The rows are grouped in 4 ways, from coarse to fine. Each group lies inside one group of the grouping before and may be the whole of it. The rows also spread widely along 15 directions, which tell nothing about the answers.
(in the rows, 128 means zero)
Some rows, each with its group in each grouping after it:
[115 144 130  91 179 109 162 131  90 167 133 116 133 173  94 121 132 158
 130 104 172  84 124 102 130 124] => J_293 mosup J_599 nor
[116 211 116  78  85 167 173 177 119 176  98  79  77 125 174 114 161 172
 132 103 160  70 114  74 119  95] => J_27 mimiv J_975 puz
[176 140 120 126  80 166  93 117 144 126 130 150 130  75 152 169  99 154
 141  99 113 140 117 143 132 157] => J_293 Sut J_774 Doza
[173  70 183  40 127  90 149 106 189 172 152 141 116 136  48  99  84 160
 140 152 194 129 102 115 176 129] => J_293 bona J_923 Dodor
[167 143 140 162 146  99  89  93 144 134 114 111 120 118 128 121 149 115
 124 155 130 156 139 127 138 141] => J_293 Sut J_774 rumos
[115 138 101  92 115 117 152 123 114 105 112 138  41 109 112 126 138 115
 126 141 181 138 132 106 129 110] => J_293 Sut J_688 buge
[126 187 115  64  77 132 157 137 139 128 120 180  67 158 110 121  43 145
 136 103 129  49 134 134 102 140] => J_515 vitaz J_663 lanuk
[113 119 132 117 150  95 171 151 120 131 124 139  98 157 133  92 177 161
 134 150 153 119 139  88 141 115] => J_27 mimiv J_294 Reke
[146 126 114 114 129 129 116 137 156 125 124 187 113 114 143 210 124 147
 143 114  86  97  75 205 125 115] => J_515 pif J_160 Zugir
[149 112 129  68 141 145 173 152 172 121 136 122  86 157 160 102 132 148
 127 124 118  88 131 111 141  99] => J_27 mimiv J_975 vasiv
[224 113 132 100  99 178  90 100 154  87 131 144 126 140 183  94  72 110
 129 141  94 154 154 124 162 194] => J_293 bona J_923 zulo
[143 124 133 129 138 121 123  95 115 112 144  71  66 138 122 212 166 147
 126 122  88 127 114 160  81 110] => J_293 Sut J_538 kero
[173 119 139 135 156 116 112 100 172 154 144 105 172 154 122 148  52 147
 123  92 100 109 148 163 122 147] => J_293 Sut J_538 pum
[ 96 168 158 127 127  98 152 151 113 179 141 120 112 170 151 119  84 114
  95 133 113  65 100 151 115 118] => J_27 mimiv J_438 kevag
[146 116 165  95 229 125 119 128 135 137 145 122 137 162 115 102 165  89
 104 147 123  94 124 121 166  90] => J_27 mimiv J_294 boti
[150 163 186 122 102  83 102 137 206 206 119 139 143 122 112 133  74 171
 136 122 152  98 126 139 134 126] => J_27 Zarul J_803 Fof
[130 110 143 161 148 129  95 137 152 106 124 143 151  91 129 151 169 120
 130 150 107 137 145 117 152 107] => J_125 sego J_904 Fuz
[145 192 118 126  67 165 109 150 128 156 100 133 132  73 141 143 166 152
 149 128 122 107  77 121 146 131] => J_515 vitaz J_800 Git
[126 108 103 167 134 137 180 104 152 114 187 110 141  93 117  92 118  99
 122  78  97 114 152  96 105 117] => J_125 kudov J_815 Zoru
[146 135  85  88 140 115 136 140 125 100  68 161  72 126 119 104 213 138
 153 186 183 145 106 110 180 119] => J_515 vitaz J_663 kanin
[118 144 118 186 173  73  97 104 172 124 123 177 141 106 100 139 107  93
 120 123 117 108 164 156 118 111] => J_125 kudov J_239 ner
[190 157 106  77  98 131 120  93 156 118 105 106  74 162 116 171  74 199
 154  92 146 118 162 133  89 163] => J_293 mosup J_847 Zediz
[136  78  48  97 130 103 175 100 102  65 158 168  83 148  62 116 145 152
 151 141 132 141  98 143 146 164] => J_27 Zarul J_803 zom
[137 156  87 106 142 163 134 130 101 113 136 167 143 117  99 123  93 122
 135  70 138  98 146 116 126 143] => J_515 vitaz J_759 mife
[147 122 112 120  95  85 145  95 131 155 123 108  94 127 118 110  62 117
 121 130 200 160 107 145 134 159] => J_293 mosup J_847 Zediz
[142 144 102 141 136 138 134 106 177 103 139 101 116 120 126 133 107 109
 119 100  71 101 165 128 102 104] => J_293 bona J_923 zulo
[184 135 138  97 149 159  90  95  75  88 125 112 102 137 104 138 146 126
 138 115 163 172 167  87 123 169] => J_515 vitaz J_663 kanin
[115  51 156 123 105  89 130 124  98  96 173 165 155 114  34 127 134 182
 147 169 139 175 123  97 161 175] => J_27 mimiv J_975 puz
[ 91 112 170 136 122  96 156 180 160 141 121 103 137 156 131 108 149 150
 122 183  92  99 129 111 150  98] => J_515 vitaz J_759 mife
[141 205 138 149 116 127 125 133 116 185 105  68 125 160 174 143 148 156
 125 128  91  79 107 136 108 134] => J_293 Sut J_688 buge
[138  89 162 133 121  95 140 148 116 163 144 160 117 130 163 155 140 173
 139 126 163 158  98 143 140 150] => J_27 Zarul J_803 zom
[104 118 147 143 202 126 159 149  70 141 147 177 116 168 206 107 140  74
  96 120 123  97 125 138 141 119] => J_293 Sut J_538 pum
[123 158 125 168 210  96 126 104 160  83 136 141 120 166  78 100 160  97
 124 130  52  73 200 110  98  98] => J_515 vitaz J_759 mife
[156 175 137 166 110 101 128 100 175 169 156 145 156 115 108  86 101 129
 130 111  83  79 119 133 118 142] => J_27 mimiv J_294 Reke
[147 150 102  97 142 110 125  94 158 119 126 144  78 125  80 159 104 141
 133 106 135  99 137 148 107 115] => J_293 Sut J_774 rumos
[122 184  67 112 111 138  80 138 135  98  62 106 124 110 106 142  84  88
 113 155 143 124 130 153 157 122] => J_515 vitaz J_663 lanuk
[176 127 137 103 133 130 131  87 114 115 183 155 137 161  58  91 148 153
 151 136  84  97 104 115 142 180] => J_27 Zarul J_803 Fof
[128 132  85 132 130  79 129 114 168 106  97 145  84 143 105 169 136 162
 142 158 104 109 123 175 124 116] => J_293 Sut J_538 pum
[138 194 129 146 167 129 134 100 150 158 147 109 150 137  94  99 155 106
 121 108  62  46 130 114 112 103] => J_293 bona J_923 zulo
[158  99  79 130 186  89 162  89 132 122 153 176  92 133 126 138 105 132
 135  62 171 140 139 159 103 133] => J_27 mimiv J_294 Reke
[133 120  91  97 101 158 136 143 149 108 123 124 142 100  94 156 126 172
 149 119 128 109 123 114 148 120] => J_125 sego J_904 Fuz
[166 128 118 194  84 107  95 110 123 125 111 161 118  65 157 177 139 167
 160  97 162 208 143 133 105 175] => J_515 vitaz J_800 Git

New rows, each followed by its group in each grouping:
[101 187 111 157 181  84 119 150 125 138  58  98 107 162 151 119 160 104
 116 154 156 120 163 117 126  97] => J_515 pif J_160 Zugir
[210  92 131 143 108  96  73  66 190 111 149 137 142  82  63 131 109 142
 150 141 134 193 125 145 153 174] => J_27 Zarul J_803 zom
[135 112 167 161 155 132 104 140 109 119 142 137 128 124 166 196 137 136
 125  97 101 144 154 143  98 127] => J_515 vitaz J_759 mife
[159 100 126  90 133 143  93 133 106 102 112 152 130 105  96 205 148 182
 159 118 163 173 122 130 142 147] => J_515 pif J_160 Zugir
[155 145 116  83 140 154 141  94 123 122 156  80 118 138  66 151  74 164
 134  51 141 108 178  92  85 137] => J_293 Sut J_688 buge
[135 171 114 105 166 147 125 137 113 133 129 138 138 156 135 105 100 111
 113 104 124  78 144 119 137 128] => J_27 mimiv J_294 boti
[184 135 136 102 116 175 157 122 125 145 164 118 154 140 137  62 106 129
 136  95 111 104 122  91 144 167] => J_515 vitaz J_759 mife
[167 143 130  80 173 170 118 144 133 173 134 123 130 134 180 199  74 153
 124  22 169 104 134 159 108 115] => J_27 Zarul J_803 Fof
[144  96 175 114 105 128 179 118 120 147 187 119 127 147 122  80 133 145
 131 133 108 112 105  90 136 153] => J_293 mosup J_847 Zediz
[143 117 107  90  91 111 134 125 145 104 137 165  95 135  82 141 144 173
 152 168 102 109  80 153 153 148] => J_27 Zarul J_803 zom
[144 163  92  94 127 143 143 118 166 127 128 111 121 120  83 147 102 139
 139  89 108  80 119 137 111 107] => J_515 pif J_160 Zugir
[134 168 135  88  95 119  98 141 164 124  90 166  58  82 112 120 143 115
 132 164 188 133 129 107 158 102] => J_27 Zarul J_803 Fof
[150 112 101  94 139 101 162  89 155 118 160 119 119 116  17  82 156 151
 148 132 143 117 114  92 144 125] => J_27 mimiv J_975 vasiv
[122 134  76 153 138 106 151  87 151  75 160 211  86 111  88 131  97  99
 135  93  92  84 157 146  92 125] => J_125 sego J_904 Fuz
[151 146  90 129 149  46 121 129 205 135  33  53 122 193  87 118 136 211
 157 181 170 145 175 121 143 130] => J_515 vitaz J_800 Git
[147 153 116  79 198 133 116 139 151 118  85 121 110 165 123  96  89  90
 111 121 178 107 184 112 150 104] => J_515 vitaz J_759 mife
[163 146 117 154 108 142 151 122 112 154 153 157 178 162 182  76  67 136
 131  94  86  98 132 127 132 198] => J_293 bona J_923 zulo
[ 54 136 144 135 157  74 135 183 134 142  88 150 114 129 118 123 109  98
 103 160 179 114 152 124 148  77] => J_515 vitaz J_759 mife
[142 138  86 142 242  77 182  89 179 139 132 128  93 178 128  75 119  91
 113  85 133  79 173 135 106  87] => J_293 Sut J_774 Doza
[161 118  65 127 103 109 135  67 144 117 144  79 138  95  30 133 108 149
 146 112 142 158 114 128 128 153] => J_293 bona J_923 Dodor
[143  83 125 112 147 112 163  96 100 127 173 164  86 126 113 138 159 116
 130 136 124 127  66 160 140 133] => J_293 Sut J_538 pum
[172 109 142 112 183 125 166  88 204 142 187 136 137 140 113  56 101  76
 113 106  82  65 120 129 142 103] => J_293 mosup J_599 nor
[155 130 123 114 132 165 139 142 183 132 133 147 117 112 195 121  84  96
 116  96 116  90 137 139 139 103] => J_125 sego J_904 Fuz
[125 153 155 160 123 104 121 131 129 144 148 161 131 135 143 132 142 133
 123 144  71  87 105 150 122 132] => J_27 mimiv J_294 Reke
[138 159  34  95 201  97 158 110 151 147  94 109  94 172 139 113  48  88
 101  80 190  91 129 186 128 107] => J_27 mimiv J_975 puz
[191 170  99 110 168 121 127 114 220 140 102 105  95 178 169 127 113 147
 135 101  97  74 151 162 114 108] => J_27 Zarul J_803 Fof
[111 104  68 162 141 139 106 143 132  80 107 143 134  54 136 199 154 129
 131 109 127 172 140 146 140  99] => J_293 Sut J_688 buge
[195 188  51  94 154 165 139 137 205 183  70 100 153 114 169 132 117 185
 154  52 159  85 133 133 144 104] => J_293 Sut J_688 buge
[ 93  89 145 135 188  75 143 136 114 132 124 135 113 137 102 140 166 127
 118 157 166 143 135 122 148  95] => J_293 Sut J_538 pum
[146 129 129 103 149 172  96 109 105  94 134  57  92 128 146 184  91  86
  93 104 121 144 154 140 109 115] => J_293 Sut J_538 pum
[118 101 161 154 163 100 131 109 142 160 179 133 157 107  96 178 115 118
 114  93  92 106 105 165 109 103] => J_293 bona J_923 zulo
[141 120  79  89 181  97 124 115 151 162 105  75 107 120  96 175  91 115
 112  95 220 147  97 183 143  93] => J_27 Zarul J_803 zom
[171 107 148  75 163 161 111 147 127 130 119 139 143 166 161 152 115 170
 133 125 125 113 133 134 162 145] => J_293 Sut J_774 Doza
[108  90 149 134 149  91 148 144 149 141 149 154 126 120 137 115  95 114
 109 125 151 133 133 133 143 112] => J_27 mimiv J_975 puz
[119 133 176 118 132 132 110 112  98  93 152 177  24 103 160 140 124  45
  92 145 135 136 141 125 111 109] => J_293 Sut J_774 rumos
[166 148 139 116 137 163 157 124 127 147 163 148 112 132 193  72 105 100
 115  80 124  98 136 104 125 142] => J_27 mimiv J_975 puz
[131 213  86 182 194  96 128 122 171 125  89 120 120 170 157  85 165 119
 123 120  75  61 189 117 104 101] => J_27 mimiv J_975 puz
[188 101 101 169 172 110 141  57 120 124 189  91 155 116  73 112 161 140
 141  83 112 163 126 116 108 160] => J_27 mimiv J_438 kevag
[143 170 125 152 165 132 104 129 128 127 125 128 149 145 135 107 182 115
 127 146  77  92 124 125 147 128] => J_27 Zarul J_803 Fof
[137 136 107  96 224 142 165 117 107 132 138 140  70 159 170 138 150  80
 110  80 156  80 132 141 110  88] => J_125 kudov J_815 Zoru
[ 89 150 138 114 121 114 182 138 103 154 158 118  84 151 116 146 176 139
 122 147  71  50  59 147 113  97] => J_293 Sut J_688 buge
[166 135 124 129 169 120  89  94 146 143 136 156 199 115  67  99  72 104
 125 109 142 124 147 125 165 155] => J_293 bona J_923 Dodor
[168 119 109 124 178 130 122 134 179 150 109 135 169 118 150 154 113 173
 144  69 155 125 161 126 138 115] => J_293 mosup J_599 nor
[160  75 117 160 158  90 145 115 136 132 138 137 113 115 125 189 236 181
 164 136 105 156  70 171 128 120] => J_515 vitaz J_759 mife
[168 145  73 170 160  99 143 103 130 129  98 105 128 187 179 108 127 156
 138 118 113 130 158 143 119 168] => J_293 Sut J_538 pum
[127 114 155  85 148 120 149 165 157 130 113 122 101 182 141 163 140 187
 140 137 110  88 133 134 126 105] => J_515 vitaz J_800 Git
[129 153 121 119 134  85 159 112 152 139 122 124 103 185 109  74 117 122
 123 170 106  72 115 134 139 134] => J_293 mosup J_847 Zediz
[151 157 149 108 218 174 111 133  95 146 130 154 168 132 155  66 122  59
 102  88 166 107 177  71 164 121] => J_293 bona J_923 zulo
[121 111 124  41 121 165  96 162  96  96  94 134 119 126 108 152 110 121
 116 177 170 138 115 120 194 127] => J_293 bona J_923 zulo
[168 124 142 175 124  87 144  84 187 130 162  86 122 119  95  82 184 147
 142 148  78 134 137  94 116 126] => J_27 mimiv J_294 boti
[163 144 150 140 112 162 120 143 117 182 153 124 208  90 140 112 130 169
 140  83 134 126 113  93 150 156] => J_27 mimiv J_294 Reke
[129 136 114  87 131 135 118 145 114 139 123 145 133 106  95 147 128 142
 127 131 159 116  91 135 161 121] => J_27 mimiv J_438 kevag
[156 114  48  62  93 177 153 148  69 104 113 138 112 109 134 145 141 196
 159  98 199 165 101 103 161 168] => J_27 mimiv J_294 boti
[127 152 147 112 175  79 101 115 128 112 107 101 102 192  78 129 131 141
 119 169 127 108 169 118 122 128] => J_27 mimiv J_975 vasiv
[140  99 100 150 164 116 160 110 131 110 146 126 149 122 112  63 109 117
 130  94 176 158 198  65 135 147] => J_125 kudov J_239 ner
[ 66  97 132 115 197  78 120 176 163 137  95 107 151 152  88 204 107 140
 108 146 137 101 122 184 148  60] => J_515 vitaz J_800 Git
[130 195  84 117 139 124 151  94 136 147 130  78  83 124  84 145 146 132
 126  93 113  70 112 131  88  95] => J_293 Sut J_774 rumos
[120 112  75 116 116 121 158 115 120 111 135 150  80 103 139 139  80  91
 115 102 160 142 115 155 125 125] => J_293 bona J_923 zulo
[175 178  94 136 106 137 103 109 150 103  90  56 111 135 132  49 143 110
 128 166 143 159 171  70 155 156] => J_27 Zarul J_803 Fof
[171 109 141 106 187 145 124  98  91  81 154 138  86 165 126 111 161  85
 122 137 109 131 140 121 130 144] => J_515 vitaz J_759 mife
[186 102  83 145  67 170 142  87  68 109 194 152 140  73 143 121 116 130
 144  80 117 176  71 135 131 212] => J_27 mimiv J_975 vasiv
[113 142 164 116 142 119 104 129 129 120 148 154 107 102  82 130 131 101
 115 132 139 117 145 106 132 107] => J_27 Zarul J_803 zom
[174 159 101 108 119 136 136 148 123 192 108 123 145 170 209 148  96 176
 135 104 131  93  68 185 144 163] => J_27 mimiv J_294 boti
[142 143 102 126 191 136  99 103 140  82 144  83 151 181  96 138  99  96
 100 131  42  79 151 162 123 120] => J_27 mimiv J_294 Reke
[134 134  98 106 114 130 159 115 121 119 154 125 100 117  96 115 152 135
 133 126 114 104  89 124 130 127] => J_27 mimiv J_975 vasiv
[137 159 107  99 111 120 111 141 126 159  98 116 116 104 103 176 140 179
 145 116 185 133 100 136 140 125] => J_27 Zarul J_803 zom
[149 121 133 101 173  66 133 125 181 185 105  62 120 174 106 129 125 144
 119 160 166 116  90 169 158 103] => J_27 Zarul J_803 zom
[131 102  84  84 128 169 163 148  82  77 125 152 109 141 138 108 155 156
 142 135 137 133 139  87 163 148] => J_293 Sut J_538 pum
[121 177  96 218 114  65 132  91 109 155 116  92 126 124 119 128 165 136
 135 135 108 138 123 132  94 151] => J_293 bona J_923 zulo
[135 153  91 120 121 120 103 137 162 119  77 108 115 114 115 150 180 148
 135 191 104 112  91 152 170 106] => J_293 Sut J_774 Doza
[152 141  93 110 202 160 148 112 123 120 141 148 131 128 121 103 179 106
 129  98 111  84 126 113 147 103] => J_293 Sut J_538 pum
[ 70 147 113  95 129 130 203 152  87 131 152 163  71 134 108 116 187 131
 127 136 108  50  83 109 127  86] => J_293 Sut J_538 pum
[162 115 104 160 100 133 124  98 118  86 138 153  97  83 132 158 191 161
 159 120 112 170 129 113 114 154] => J_293 mosup J_847 Zediz
[141 143 149 146  77  93 134 122 129 129 147 176 118 153 128  85 125 151
 138 181  78 101 104 131 140 177] => J_27 mimiv J_294 Reke
[154 142 135 100 172 118 164  98 108 195 165  85 136 174 116 123 129 128
 119 101 123  67  58 156 126 129] => J_293 mosup J_599 nor
[131 123 143 122 131 117 141 133 136  96 125 157 116 138  98  90 153 169
 152 144 147 127 202  46 133 143] => J_125 kudov J_815 Zoru
[147 122  80 149 125 139 161  95  86  77 174 107 123 141 101  91 179 136
 138 130  70 128 120 102 121 163] => J_27 mimiv J_294 Reke
[132 131 137 142 132  87 133 126 168 160 130  66 155 122  65 132 147 191
 144 119 146 137 146  95 125 118] => J_27 Zarul J_803 zom
[113 168 158  99 159 128  74 174 140 135  83 147 158 146 123 112  67 123
 111 133 182 115 202  91 165 123] => J_27 Zarul J_803 Fof
[181 161 103 161 193 116 126  91 105 169 138  92 176 172 151  75 114 107
 117  90 131 116 129 134 132 171] => J_27 mimiv J_975 vasiv
[129  86 136 103 194 102 152 126 141 134 155 121 144 137  67 120 153 152
 130 118 154 123 135 102 147 101] => J_27 mimiv J_294 boti
[130 177 124 129 169 115 147 147 148 151 113 117 119 162 130 107 198 165
 141 126 107  71 140  99 127 101] => J_27 Zarul J_803 zom
[150 138  89 117 154 116 161  98 121 141 146  89 114 147 111 107  99 131
 123  80 159 122 137 121 110 140] => J_27 mimiv J_975 puz
[149 143  75  97 184 149 109 116 111  79  94 146 105 149 143  99  92  67
 108 123 163 135 182 117 154 134] => J_293 bona J_923 zulo
[123  76 151 121 127 133 120 150 108 105 136 186 102  87 147 181 190 147
 138 156 124 154  98 136 156 114] => J_293 Sut J_538 kero
[145 177  89 116 134 151 104 111 153 154 111  91 156  68  79 132  99 116
 122  87 164 117 129 116 143 107] => J_293 Sut J_774 Doza
[100  67 154 111 209  68 181 168 137 139 138 172 114 201 155 133 116 170
 121 119 156 107 161 135 130 103] => J_27 mimiv J_294 Reke
